The first 8 rows are patterns. Each new row is the sum of 2 different patterns, raised or lowered, with some noise. Before adding, each is slid sideways (what falls off one end comes back at the other) and multiplied by a number that may be negative. Names go in the order of the patterns.
Some rows, each with the names of its patterns after it:
3  -4  -12  -14  8  -11  -8  9  5  -11  5  11  2  5  -4  8  -12  -13  -12  6  -14  14  1  -3  -1  8  11  14  5  13  -3 -> (1)
1  -2  -1  3  -7  3  13  -1  -7  -14  8  3  -1  -13  -2  -12  3  -3  4  13  -6  11  -14  5  -11  1  13  12  -14  -5  12 -> (4)
7  14  6  -3  -8  14  4  -14  11  -9  1  12  6  6  -3  14  0  0  6  -3  9  -13  11  -10  12  -6  14  -2  -8  0  -7 -> (0)
-3  5  6  -12  0  12  -9  0  -8  0  -7  -7  -5  -8  14  -5  -9  5  9  -10  -11  -13  -3  -1  -13  10  13  -5  -1  -3  -5 -> (2)
-12  -9  7  2  -4  -11  4  13  2  -10  -7  2  -8  12  5  13  5  0  -2  -7  14  -13  -2  -4  8  9  -7  8  -12  11  -7 -> (6)
12  8  -4  5  8  6  11  11  6  8  4  8  -9  5  14  12  9  8  0  7  8  -10  -6  -3  1  10  -10  -3  4  8  5 -> (5)
-9  10  10  -1  3  5  -14  1  -5  -4  -6  13  8  13  0  3  -2  -12  -4  -1  -7  -8  1  5  13  12  8  12  3  6  -12 -> (3)
-4  -13  14  -1  -3  -13  11  11  13  9  8  12  -7  -5  -1  8  13  11  4  6  7  9  14  -1  -7  4  -4  13  6  8  8 -> (7)

New rows. What belongs after each?
-7  5  6  -2  -1  4  0  -7  10  2  -6  -4  -1  -7  -6  -4  -2  -2  7  3  -3  -1  -6  2  -3  -3  -3  10  3  0  -3 -> (1) (5)
-21  -4  -23  -31  -30  -18  -12  -7  -31  -14  -19  -3  -21  -28  -35  -34  -21  -27  -11  -19  -18  -30  -27  -28  -20  -15  -27  -21  -39  -12  -16 -> (4) (7)
-21  -9  9  -10  -1  -9  2  -32  -28  -32  -4  -28  5  1  -10  -12  2  4  2  -10  -10  -23  -14  -23  -24  -27  6  -13  -26  -9  -5 -> (1) (3)
-7  -6  17  4  -10  -14  2  -6  -8  11  -4  11  3  2  -10  -4  -16  -5  -10  1  11  -1  3  12  6  -2  -6  -14  -14  -7  -9 -> (2) (3)
13  1  13  11  12  11  7  5  14  14  17  24  12  14  9  18  11  17  24  20  10  12  22  6  15  19  19  14  18  18  14 -> (4) (5)
13  12  14  9  19  18  13  1  14  20  23  9  -1  27  10  15  5  11  17  18  17  0  23  5  -2  17  7  26  7  21  -1 -> (0) (2)
7  -7  3  -12  -10  -4  7  5  -7  2  6  -8  3  -6  4  -1  -5  -2  -10  16  -15  -7  12  15  -6  -9  -15  -1  2  -24  4 -> (2) (5)
-10  -2  -19  -3  -1  -12  5  -4  8  -12  5  -14  4  -11  3  2  -1  9  -11  -12  -9  1  3  -14  -6  6  -4  5  -6  -9  -3 -> (0) (2)
15  1  0  17  9  -5  2  -12  -7  -6  -6  3  -1  19  1  -5  -4  -1  -7  4  20  11  9  5  14  -17  -15  -7  2  1  8 -> (2) (3)
-3  16  12  24  9  12  18  10  -6  12  8  12  2  16  23  12  12  6  15  1  5  13  5  26  19  14  6  9  20  14  15 -> (6) (7)
6  1  -1  -12  -1  -11  -7  -4  -13  -4  -21  1  -12  0  -10  0  -11  -17  -10  -11  5  -1  -2  -9  -9  -1  -9  -22  -3  -18  -11 -> (0) (7)
-9  -3  0  -12  -13  -24  -14  -10  -13  10  -13  9  -5  13  -20  7  13  -1  -20  1  1  -13  -8  -9  1  -18  9  19  5  -17  -4 -> (1) (4)
21  9  9  9  20  9  19  21  11  6  -3  19  13  7  1  11  5  18  14  17  25  8  23  -3  13  6  17  20  21  3  2 -> (4) (3)
1  11  7  16  2  7  12  -1  9  -12  8  5  9  2  -1  2  -3  12  3  5  -4  18  -3  6  -11  7  23  15  -11  -3  15 -> (4) (6)
-4  9  9  -3  -4  6  15  17  5  10  5  11  2  -11  -11  12  -10  3  13  14  -3  6  11  1  14  -5  9  -8  -4  -1  6 -> (1) (6)
5  -16  3  -11  -20  -16  -13  -2  -26  -13  -10  -19  -3  -18  5  -18  -2  -29  0  -24  -10  -9  -7  0  -13  -20  -13  -4  -6  -26  -16 -> (0) (7)
3  -2  -6  3  -3  4  -6  -5  -11  -1  -9  -1  8  -7  1  -12  -3  -11  -2  2  4  -12  0  3  -7  -7  -5  -3  -5  -2  1 -> (4) (5)
16  10  1  15  13  -5  2  -7  12  1  0  24  25  1  6  8  9  4  7  12  1  12  18  3  2  -2  1  0  2  6  5 -> (2) (6)
0  2  0  4  2  5  -8  0  -9  5  -5  4  1  2  5  5  6  -2  -7  -7  -3  1  -9  -2  2  2  7  -5  -8  -2  -2 -> (0) (3)
-19  -3  -17  -13  -7  -6  -3  -13  -2  -22  -8  -19  -16  -16  -5  -4  -11  -15  -4  -1  -9  -18  -21  -14  -18  -11  -10  -6  -2  -7  -16 -> (6) (3)
14  -10  13  -2  4  -4  -9  7  -8  8  -5  17  15  15  -10  -1  5  12  3  0  -5  14  13  9  7  -13  -8  -12  -6  -2  10 -> (6) (7)
-9  -10  -2  -6  -7  2  0  -3  -15  -16  4  -9  -2  -12  1  2  -3  -6  -9  -8  2  -4  -7  -10  -1  -1  -3  1  -8  -9  -13 -> (4) (6)
-14  -10  -23  -26  -27  -20  -21  -26  -11  -16  -19  -23  -25  -25  -20  -15  -22  -27  -28  -19  -13  -17  -15  -26  -13  -17  -17  -14  -10  -20  -14 -> (5) (7)
7  2  4  -2  0  -2  11  -4  -5  13  7  -5  5  7  1  3  4  8  -6  -7  -7  2  -6  9  2  -1  8  6  4  8  3 -> (1) (5)
6  -6  15  18  11  9  4  -3  13  -4  -15  -21  4  1  11  4  19  20  -12  -12  1  6  8  24  5  12  12  14  1  -8  -17 -> (3) (7)
-4  -1  -3  3  2  -2  0  -2  11  -1  0  -6  8  -4  3  3  5  5  5  3  -5  4  0  2  -7  9  0  -2  9  -3  8 -> (0) (6)
2  0  6  0  15  -8  5  -5  3  -3  5  10  5  4  -9  0  -4  0  0  -4  3  14  -2  11  5  -9  -4  -2  7  -2  7 -> (0) (7)
-1  3  0  -4  0  -1  3  5  2  -7  -6  -10  1  -2  3  0  -6  -3  10  0  -1  -13  10  7  4  1  2  0  -8  -1  -4 -> (5) (7)
6  3  4  3  -2  14  3  -8  9  19  1  -1  -4  1  6  -2  3  9  -3  2  7  -10  -2  10  10  -3  9  16  -7  5  1 -> (2) (5)
2  18  20  3  5  5  12  17  12  26  10  14  -7  9  11  4  0  15  11  8  0  9  2  30  6  -6  -9  26  13  -9  7 -> (0) (6)
-7  -6  -5  -6  -8  -16  -5  -2  -12  -5  -4  -7  -5  -9  -9  1  -12  -16  3  -2  -3  -4  -8  -3  -6  -1  -9  -14  -5  -9  2 -> (2) (5)
16  32  22  7  8  20  21  11  30  18  26  26  29  10  10  9  23  18  25  33  27  22  25  27  15  16  12  12  16  13  16 -> (5) (3)
3  14  10  14  17  7  3  12  6  7  13  15  9  -3  0  19  11  5  -5  19  8  9  15  12  16  3  3  2  9  20  14 -> (2) (7)
1  -2  -8  3  -24  -17  -27  -12  -10  -6  4  -18  4  -5  -1  -15  -19  -8  -21  -2  -22  -4  0  5  -12  -12  -8  1  -11  -22  -4 -> (6) (3)
-5  0  -2  1  -6  6  10  4  -4  -5  2  -4  -1  -6  -3  -8  2  2  7  10  2  10  -5  4  -10  -1  10  9  -7  0  8 -> (4) (3)
-4  -8  -2  0  1  -6  9  6  -1  1  2  3  5  -3  -2  -7  -2  -2  1  -3  0  -1  -6  -3  3  5  7  -3  11  -1  2 -> (1) (6)
-32  -8  -17  2  -15  -8  -9  -26  -26  2  -11  -19  -24  -7  -21  -10  -12  -8  -26  -19  -7  -7  -16  -9  -9  -4  -17  5  -15  -20  -13 -> (4) (0)
13  8  24  4  19  -3  15  0  4  13  5  13  5  -7  0  13  17  0  9  22  -3  17  10  2  8  8  13  1  10  10  -2 -> (0) (5)
14  17  15  13  22  24  13  16  16  16  19  16  13  15  12  13  20  12  20  14  10  11  15  23  27  13  20  17  25  14  14 -> (5) (7)
10  -1  10  3  -8  -7  2  5  5  0  3  10  4  -1  3  0  -6  8  1  14  6  5  4  -7  2  -1  -1  -3  -2  11  1 -> (6) (7)
-1  -17  -1  5  -2  0  1  11  15  12  -7  5  -18  -19  -1  -8  9  10  5  -9  -14  5  -3  -16  5  -7  -2  1  13  3  9 -> (2) (7)
-15  -12  -13  -4  -3  17  -11  0  2  14  -6  -4  -8  -3  -9  -9  5  -1  -6  -4  -16  -13  0  -4  -11  -6  -10  2  10  -5  7 -> (1) (7)
-11  -30  -23  -29  -17  -17  -15  -1  -22  1  -12  -13  -17  -21  -6  -23  -4  -29  -9  -1  -7  -24  -19  -14  -7  -20  -28  -18  -9  -3  -19 -> (6) (5)
